The first 6 rows are patterns. Each new row is the sum of 2 different patterns, raised or lowered, with some noise. Before adding, each is slid sideways (what falls off one end comes back at the other) and multiplied by a number that may be negative. Names go in the order of the patterns.
(in the rows, 128 means zero)
Some rows, each with the names of its patterns after it:
[110 120 101 113 124 104 158 141 121 134 123 130 131 117 132 142 150 102
 117 133 163 133 111 143 152 165 125 134 103 116 137 128 145 106 123 123
  87 130 141 123 128  78 119  80 114 111 169 145] => Vovak
[123 137 140 136 130 156 138 116 152 122 117 114 121 117 149 158 132 115
 161 132 141 150 103 128 125 154 134 134 156  93 104 130 114 124 122 121
 108 126 117 162 137 153 121 169 133 161 122 158] => peb
[134 140 130 100 120 105 151 149 133 141 158 138 159 136  94 114  90 111
 117 125 156 148 121 136 102 169 127 131 142 149 125 144 131 130  97 143
 123 147 124 134 118 118 146 152 134 147 112 140] => kud
[135 130 158 124 110 142 126 154 103 148 138  93 127  91 161 147 134 152
 139 135  98  97 142 147 116 131 133 141 130 104 127 155 115 130 137 114
 114 130 122 131 125 118 140 142 106 146 150 141] => lin
[ 87 111 107  92 135 140 117 152 152 186 145 155  99 137 109 141 128 141
 116 122 130 121  75 118 136 158 135 112 141 142 128 133 113 119 163 131
 124 129 113 154 134 114 114 103 111  82 126 155] => movur
[132  98 124 146 116  99 143 101 124 113 110 123 153 155 123 147 114 107
 134 133 171 140 104 144 128 114 106 157 129 152 137 144 139 100 140 116
 140 108 140 117 161 162 112 163 115  96  95 130] => mav

New rows. What belongs after each?
[104 133 137 127 131 125 121 119 137 129  76 103 130 137 143 107 132 132
 129 152 124 138 137 117 123 119  95 141 108 113 141 121 140 107 133 150
  77 103 117  95 150 110 119 145 134 155 141 136] => kud movur
[114  84 139 126 177 108 145  84  90  89  93 130 131  98 116 116 103  36
  76 124 149 104  91 123 126 108  95  92 116 132 112 108  98  83 130 107
  97  92  76 101  73  89 145  82 101  91  73 135] => lin movur
[134 140 153 135 135 164 164 141 148 150 154 162 144  98 115 124 141 164
 157 144 158 117 151 161 104 128 120 140 107 137 141 148 121 138 138 160
 149 130 164 146 143 127 115 153  92 160 160 175] => kud mav
[129  98 122 125 155 105 134 122  93 156 120 139  92 130 116 127 179 137
 148 133 111 113 135 148 110 134 110 113  90 142  77 119  89 122 100 146
 138 115 134 119  90 122 141 133 141 126 149 130] => peb mav
[ 97 123 111  89 125 157 101 122 151 167 157 118 110 136  66 127  78 161
 124 116 142 119  75  78  93 157 139  88 129 136 128 121  79 108 174 104
 114 126  87 126 122  98 103  91  90  86 126 118] => lin movur
[ 99 121  89 118  99 111 127 105 151 116 135 131  85  93  90 100 155  66
 116 120 118  78 116  82 105 102 134 120 109 108 107 122 114 133  73  69
 121  76 136 128 132 103 110 159 127 123 102 118] => kud mav
[118 132 108 113  99 138 123 115 135  77  87 130 101 106 105  99 109 111
  96 130 104 122  82 141 129 115  97 125  87 120 126 108 124 146 148 109
 145  90 105  91 112 100 132 126 110 101 134  83] => peb movur
[151 160 149 180 159 162 134 181 143 156 105 146 139 152 121 158 145 157
 155 133 129 151 164 145 141 161 176 170 179 148 163 153 147 156 164 158
 160 170 147 165 120 136 111 122 167 193 148 179] => peb movur
[111 117  93 103 100 109 142 129 119 126 124 118 109  92 116 120 137 106
 123 139 111  93 140 116 124 134 129 104 124  94 107  84 114 108 122  98
 123  99 126 105 119 113 113 135 149 134 102  89] => kud movur
[147 176 138 188 104 138 152 141 158 162 121 158 151 172 121 177 133 170
 151 172 168 115 134 138 141 154 148 137 160 169 169 182 167 107 111 149
 140 103 140 130 135 168 175 173 166 152 144 121] => kud mav
[150  99 112 116 166 106 147 112 152 109 100 123 144 101 142 128  91 123
 109  97 103 105  94 140 154  99 114 161 124 129 133 113 111  94 147 115
 138 119  95 100  86  98  81 132 121  98 130 112] => peb lin
[122  81  79 108 104  91 104  87 118  91 100 100  96 104  77 110 112  74
  82  50 120 100 112 110 103  94  70  88 112 129  70  85  96  99  79  69
  75 116 104 106 129  95  90 100  74  85  97  82] => kud lin
[150 130 173 145 165 126 125 102 108 148 145 145 136 110 137 123 112 135
 130 143 112 126 124 122 109 109 162 132 129  98 136 131 125  96  83 139
 105 152 154 140 127 116 161 133 125 161 146 112] => Vovak mav
[132  78 145 147 114 109 128 100 166 170 116 179 146 158 126 160 115 120
 120 160 127 123 136 111 138 120  81 124 162 178 138 136 136 132 138 145
 158 138 146 150 133 128 108 179 142 147 130 129] => movur mav
[110  94 110 103 105 124  73 103  85  92  91 132 116 100 101  89 107 115
  82 135 129 114 115 107 124 109  94 117 115 138  78 113 117 111 111  76
 134 132 132 119 119  99  84  95 115 128  90 107] => Vovak lin
[137 120  98 114 111 138 106  98 138  91 122 145 107 133 118 114 102 122
 151 132 131 112 111 135 127 141 130 122 126 123 115  98 136 125 139 130
 132 125 111 143 101 145 120 142 117 148 166 110] => lin mav
[115 115 136 153 136  97 137 146 115 116  84 113 114 115 131 142 133  91
  72 146  86 108 149 115 138  88  93 146 105 133 104 188 156 140  98 160
 113 124 118 124 146 147 103 123 139 108 125 123] => peb lin
[159 151 147 122 159 169 150 136 150 151 125 133 141 172 122 160 119 194
 157 128 204 139 155  96 134 146 107 137 156 163 153 149 111 156 135 134
 133 164 189 145 140 148 130 145 164 192 155 136] => lin mav
[126  95 117 126 162 116 156 155 138 158 146  85 118 120 102 136 148 173
 163 144 127  90 170 153 111 150 146 116 177 142 144  93 145 131 130 172
 166 129 144 159 167 149 175 130 163 114 142 118] => peb kud
[160 168 126 140 153 177 146 153 152 173 154 134 158 199 141 160 157 147
 142 164 156 153 144 145 160 180 131 173 172 170 179 164 196 145 131 171
 150 168 128 164 164 142 165 142 198 181 167 168] => kud lin
[144 175 146  99 132 128 125  96 155 125 140 149 146 142  93 140 116 129
 130 153 120 168 162 119 167 129 100 106 117 130  92 131 128 116  88 148
  89 130 112 110 122 152 141 119 155 106 115 142] => peb mav
[ 86 133 118 108 128 158 120 111  91 112 133  98  96 130 100 109 112  87
 111  97 116 137  90 112 106 141 116 118 172 117 123 121 114 127 121 102
 103 144 116  89  65 112  93 133 100 125 123 113] => lin movur
[128 141 180 134 136 119 103 167 140 130 138 131 176 134  83 144 131 160
 123 126 137 112 146 122 183 197 142 131 185 154 122 136 141 140 131 112
 114  88 117  83 158 150 138 123 139 107 131 140] => lin movur
[153 145 108  93 109 119 126 155 128  90 137 118 143 118 167 123 177 138
 169 129 130 130 122 145 115 136 142 161 140 134 147 105  87  93 119 147
 128 124 127 146 107 149 122 102 113 110 143 147] => peb mav
[136 121 142 115 110 103 134 149 137 150 184 165 127 114 121 117 130 126
 166 117 141 125 148  90 140 112 125 153  95 155 172 161 135 122 156 159
 122 143 161 112 176 143 140 142 125 102  83 138] => movur mav
[123 116 136 111 116 104  92 172 109 160 144 190 130 154 141 156 109 143
 159 124 149 157 146 127 154 106  99 116 110 126 160 150 126  86 149 147
 127 145 110 142 105 150 116 129 143  85 124 120] => peb mav
[104 153 127 108  99 130  97 123 138 134 118 142 166 124 145 109 110 155
 137 155 153 107 141 140 129 111 163 130 157 147 138 132 121 130 103 136
 105 142 101 167 177 107 167 102 118  85 128 158] => lin mav
[ 89 107 105  75 107 112 139 102 143  85 147 108 132 104 153 120 115 134
 112 101 143 125 125 144  92 110 100  97  85 147 140 128 105 153 121 104
 137  78 117  93 144 111 134 157  68 110 107  78] => peb mav
[136 152 166 131 116 161 135 116 147 159 121 150 134 144 149 130 108 127
 124 106 135 140 127 112 107 135 140 122 114 157 136 107 150 116 149 100
 115 147 113 133 119 162 142 131 100 114 137 106] => lin mav
[132 122 102 128 117 137 117 101 108 115 150 145 118 143 114 130 130 125
 118 114 118 100 143 132 142 136 142 121 137 121  73 109 101  89 105 108
 128 142 123 126 110 170 149 132 148 126 122 125] => kud movur
[153 170 170 159 138 154 135 155 126 156 127 145 133 144  99 152 167 153
 163 123 132 133 142 146 113 133 175 136 124 150 117 158 138 122 128 138
 143 107 150 152 102 134 129 142 151 135 143 157] => movur mav
[ 92 132 156 101 115 107  87 156 153 121 137 155 204 142 146  86 146 111
 160 142 143 123 118 149 130  85 148 142 158 145 118 177 155 159 147 129
 104 159 148 136 152 128 162 154 106 113 113 113] => Vovak movur
[140 127 153 176 112 128 119 130 133 139 127  92 123 102 179 156 153 138
 191 147 183 132 122 114 103 126 127 128 177 157 116 156 104 160 121 130
 138 166 151 150 122 159 104 155 141 130 127 133] => peb kud
[105 116 124 168 156 150 172 144 155 107 107 126 162 118 148 136 152 130
 104 148 177 125 149 130 129 122 145 129 119 125 108 162 165 118 161 178
 154 160 142 140 119  90 136 125 158 127 168 139] => kud lin
[126 111  94 119 157 118  74  91 133 120 164 116 113 139 121 168 145 169
 167 103 149 146 148 204 132 163 150 121  70  63 131 111 177 134 147 142
  97 104 143 124 130 131 170 145 116  88 100 166] => Vovak movur
[119 138 141 131 140  82 122 119 116  95  83  93  87 149 131 132 121 100
 119 128 128 117  94 146  98 129 113 114 137 132 112 143 119  95 108  55
  96 106 109 150 113 105 129 101 168 124 146 128] => kud movur
[173 112 113 102 129 108 115 123 157 117 106 133  99 139 133 119 139 135
 160 126 150 118  87 127 117 178 154 110 150 153 126 135 159 104 139 106
 129 127 103 158 133 132 116 116 150 155 159 127] => kud mav
[123 137 126 131  96 121 141 135 101 139 137  94 122 137 114 127 115 121
 120 110 102 164 109 117 107 139 124 115 121 154 106 128 107 150 105 127
 160 117 169  89  98 109  95 105 127 165 149 103] => peb lin
[115 121 145 106 115 120 110 100 119 122 106  88 118 115 123 113 102 127
 107 132 143 137 127  90 107 108  89 107  95 130 157 118 132 137 124 119
  96 106 138 114 123 101 115 113 117 112 122 111] => kud lin
[160 168 141 165 114 161 103 151 138 140 118 138 134 135 100 153 138 162
 134 133 148 157 146 134 116 130 154 151 131 140 124 159 161 136 144 112
 114 102 130 143 107 111 118 133 155 172 144 166] => kud movur
[ 93 124  98 107  62  85  73  53  63  65  72  52 128 100  83  93  60 109
  69  64 106  83 109  20  54  88  83  54  86  68  86  80  87  65 104  52
  85  80  77  75  64  54  77  61  85  80  88  50] => kud lin
[126 141 104 137 149 138 147 137 137 121 130 136 127 129 128 154 152 150
 148 138 121 145 111 102 141 103 142 178 166 159 147 163 143 112 137 160
 127 170 117 148 148 134 115 125 130 129 147 173] => kud mav
[101 103 125 150  90 130  87  97  90 121 119  81  89 116  91 110 109  90
  98 101 125 114 141 106  90 116  92  75 107  86 126 145 111 151 125 113
 102 102  94 128 108 138  80  97 114  94  99 102] => kud mav
[110 131 108 109 139 147  93  97 122 144  95 103 111 123 132 124 132  88
 106 119  94 154 139 111 143 137 109 141 157 133 136  95 139  98 115  98
 117 115 106 114 136  88 111  88 146 112 116 150] => peb lin
[132 123 125 128 111 132 136 107 112  83 140 123 140 130 129 119 103 122
 136 151  99 110 126 120 102 102 104 135 137 131 155 125 120 128 100 112
 128 112 151 102 110 134 127 119 127 114 139 120] => kud lin
[ 81  75  92  70  88  90  49  56  98  60  79  64  76  59  84  76  96  72
  95  63 122  75 105  67 102  93  91 102  73  68 100  78  52  95  58  66
  88  83  93 107 111  84  51  95  87  85 110  35] => peb kud
[134 102 169 137 137 113 105 149 109 155 158 165 103 122 134 141  87 135
 128 121 130 138 136 138 130 108  89 126 125 125 150 136 137 101 129 132
  96 130 151 123 105 120  96 142 119 123 132 118] => peb mav
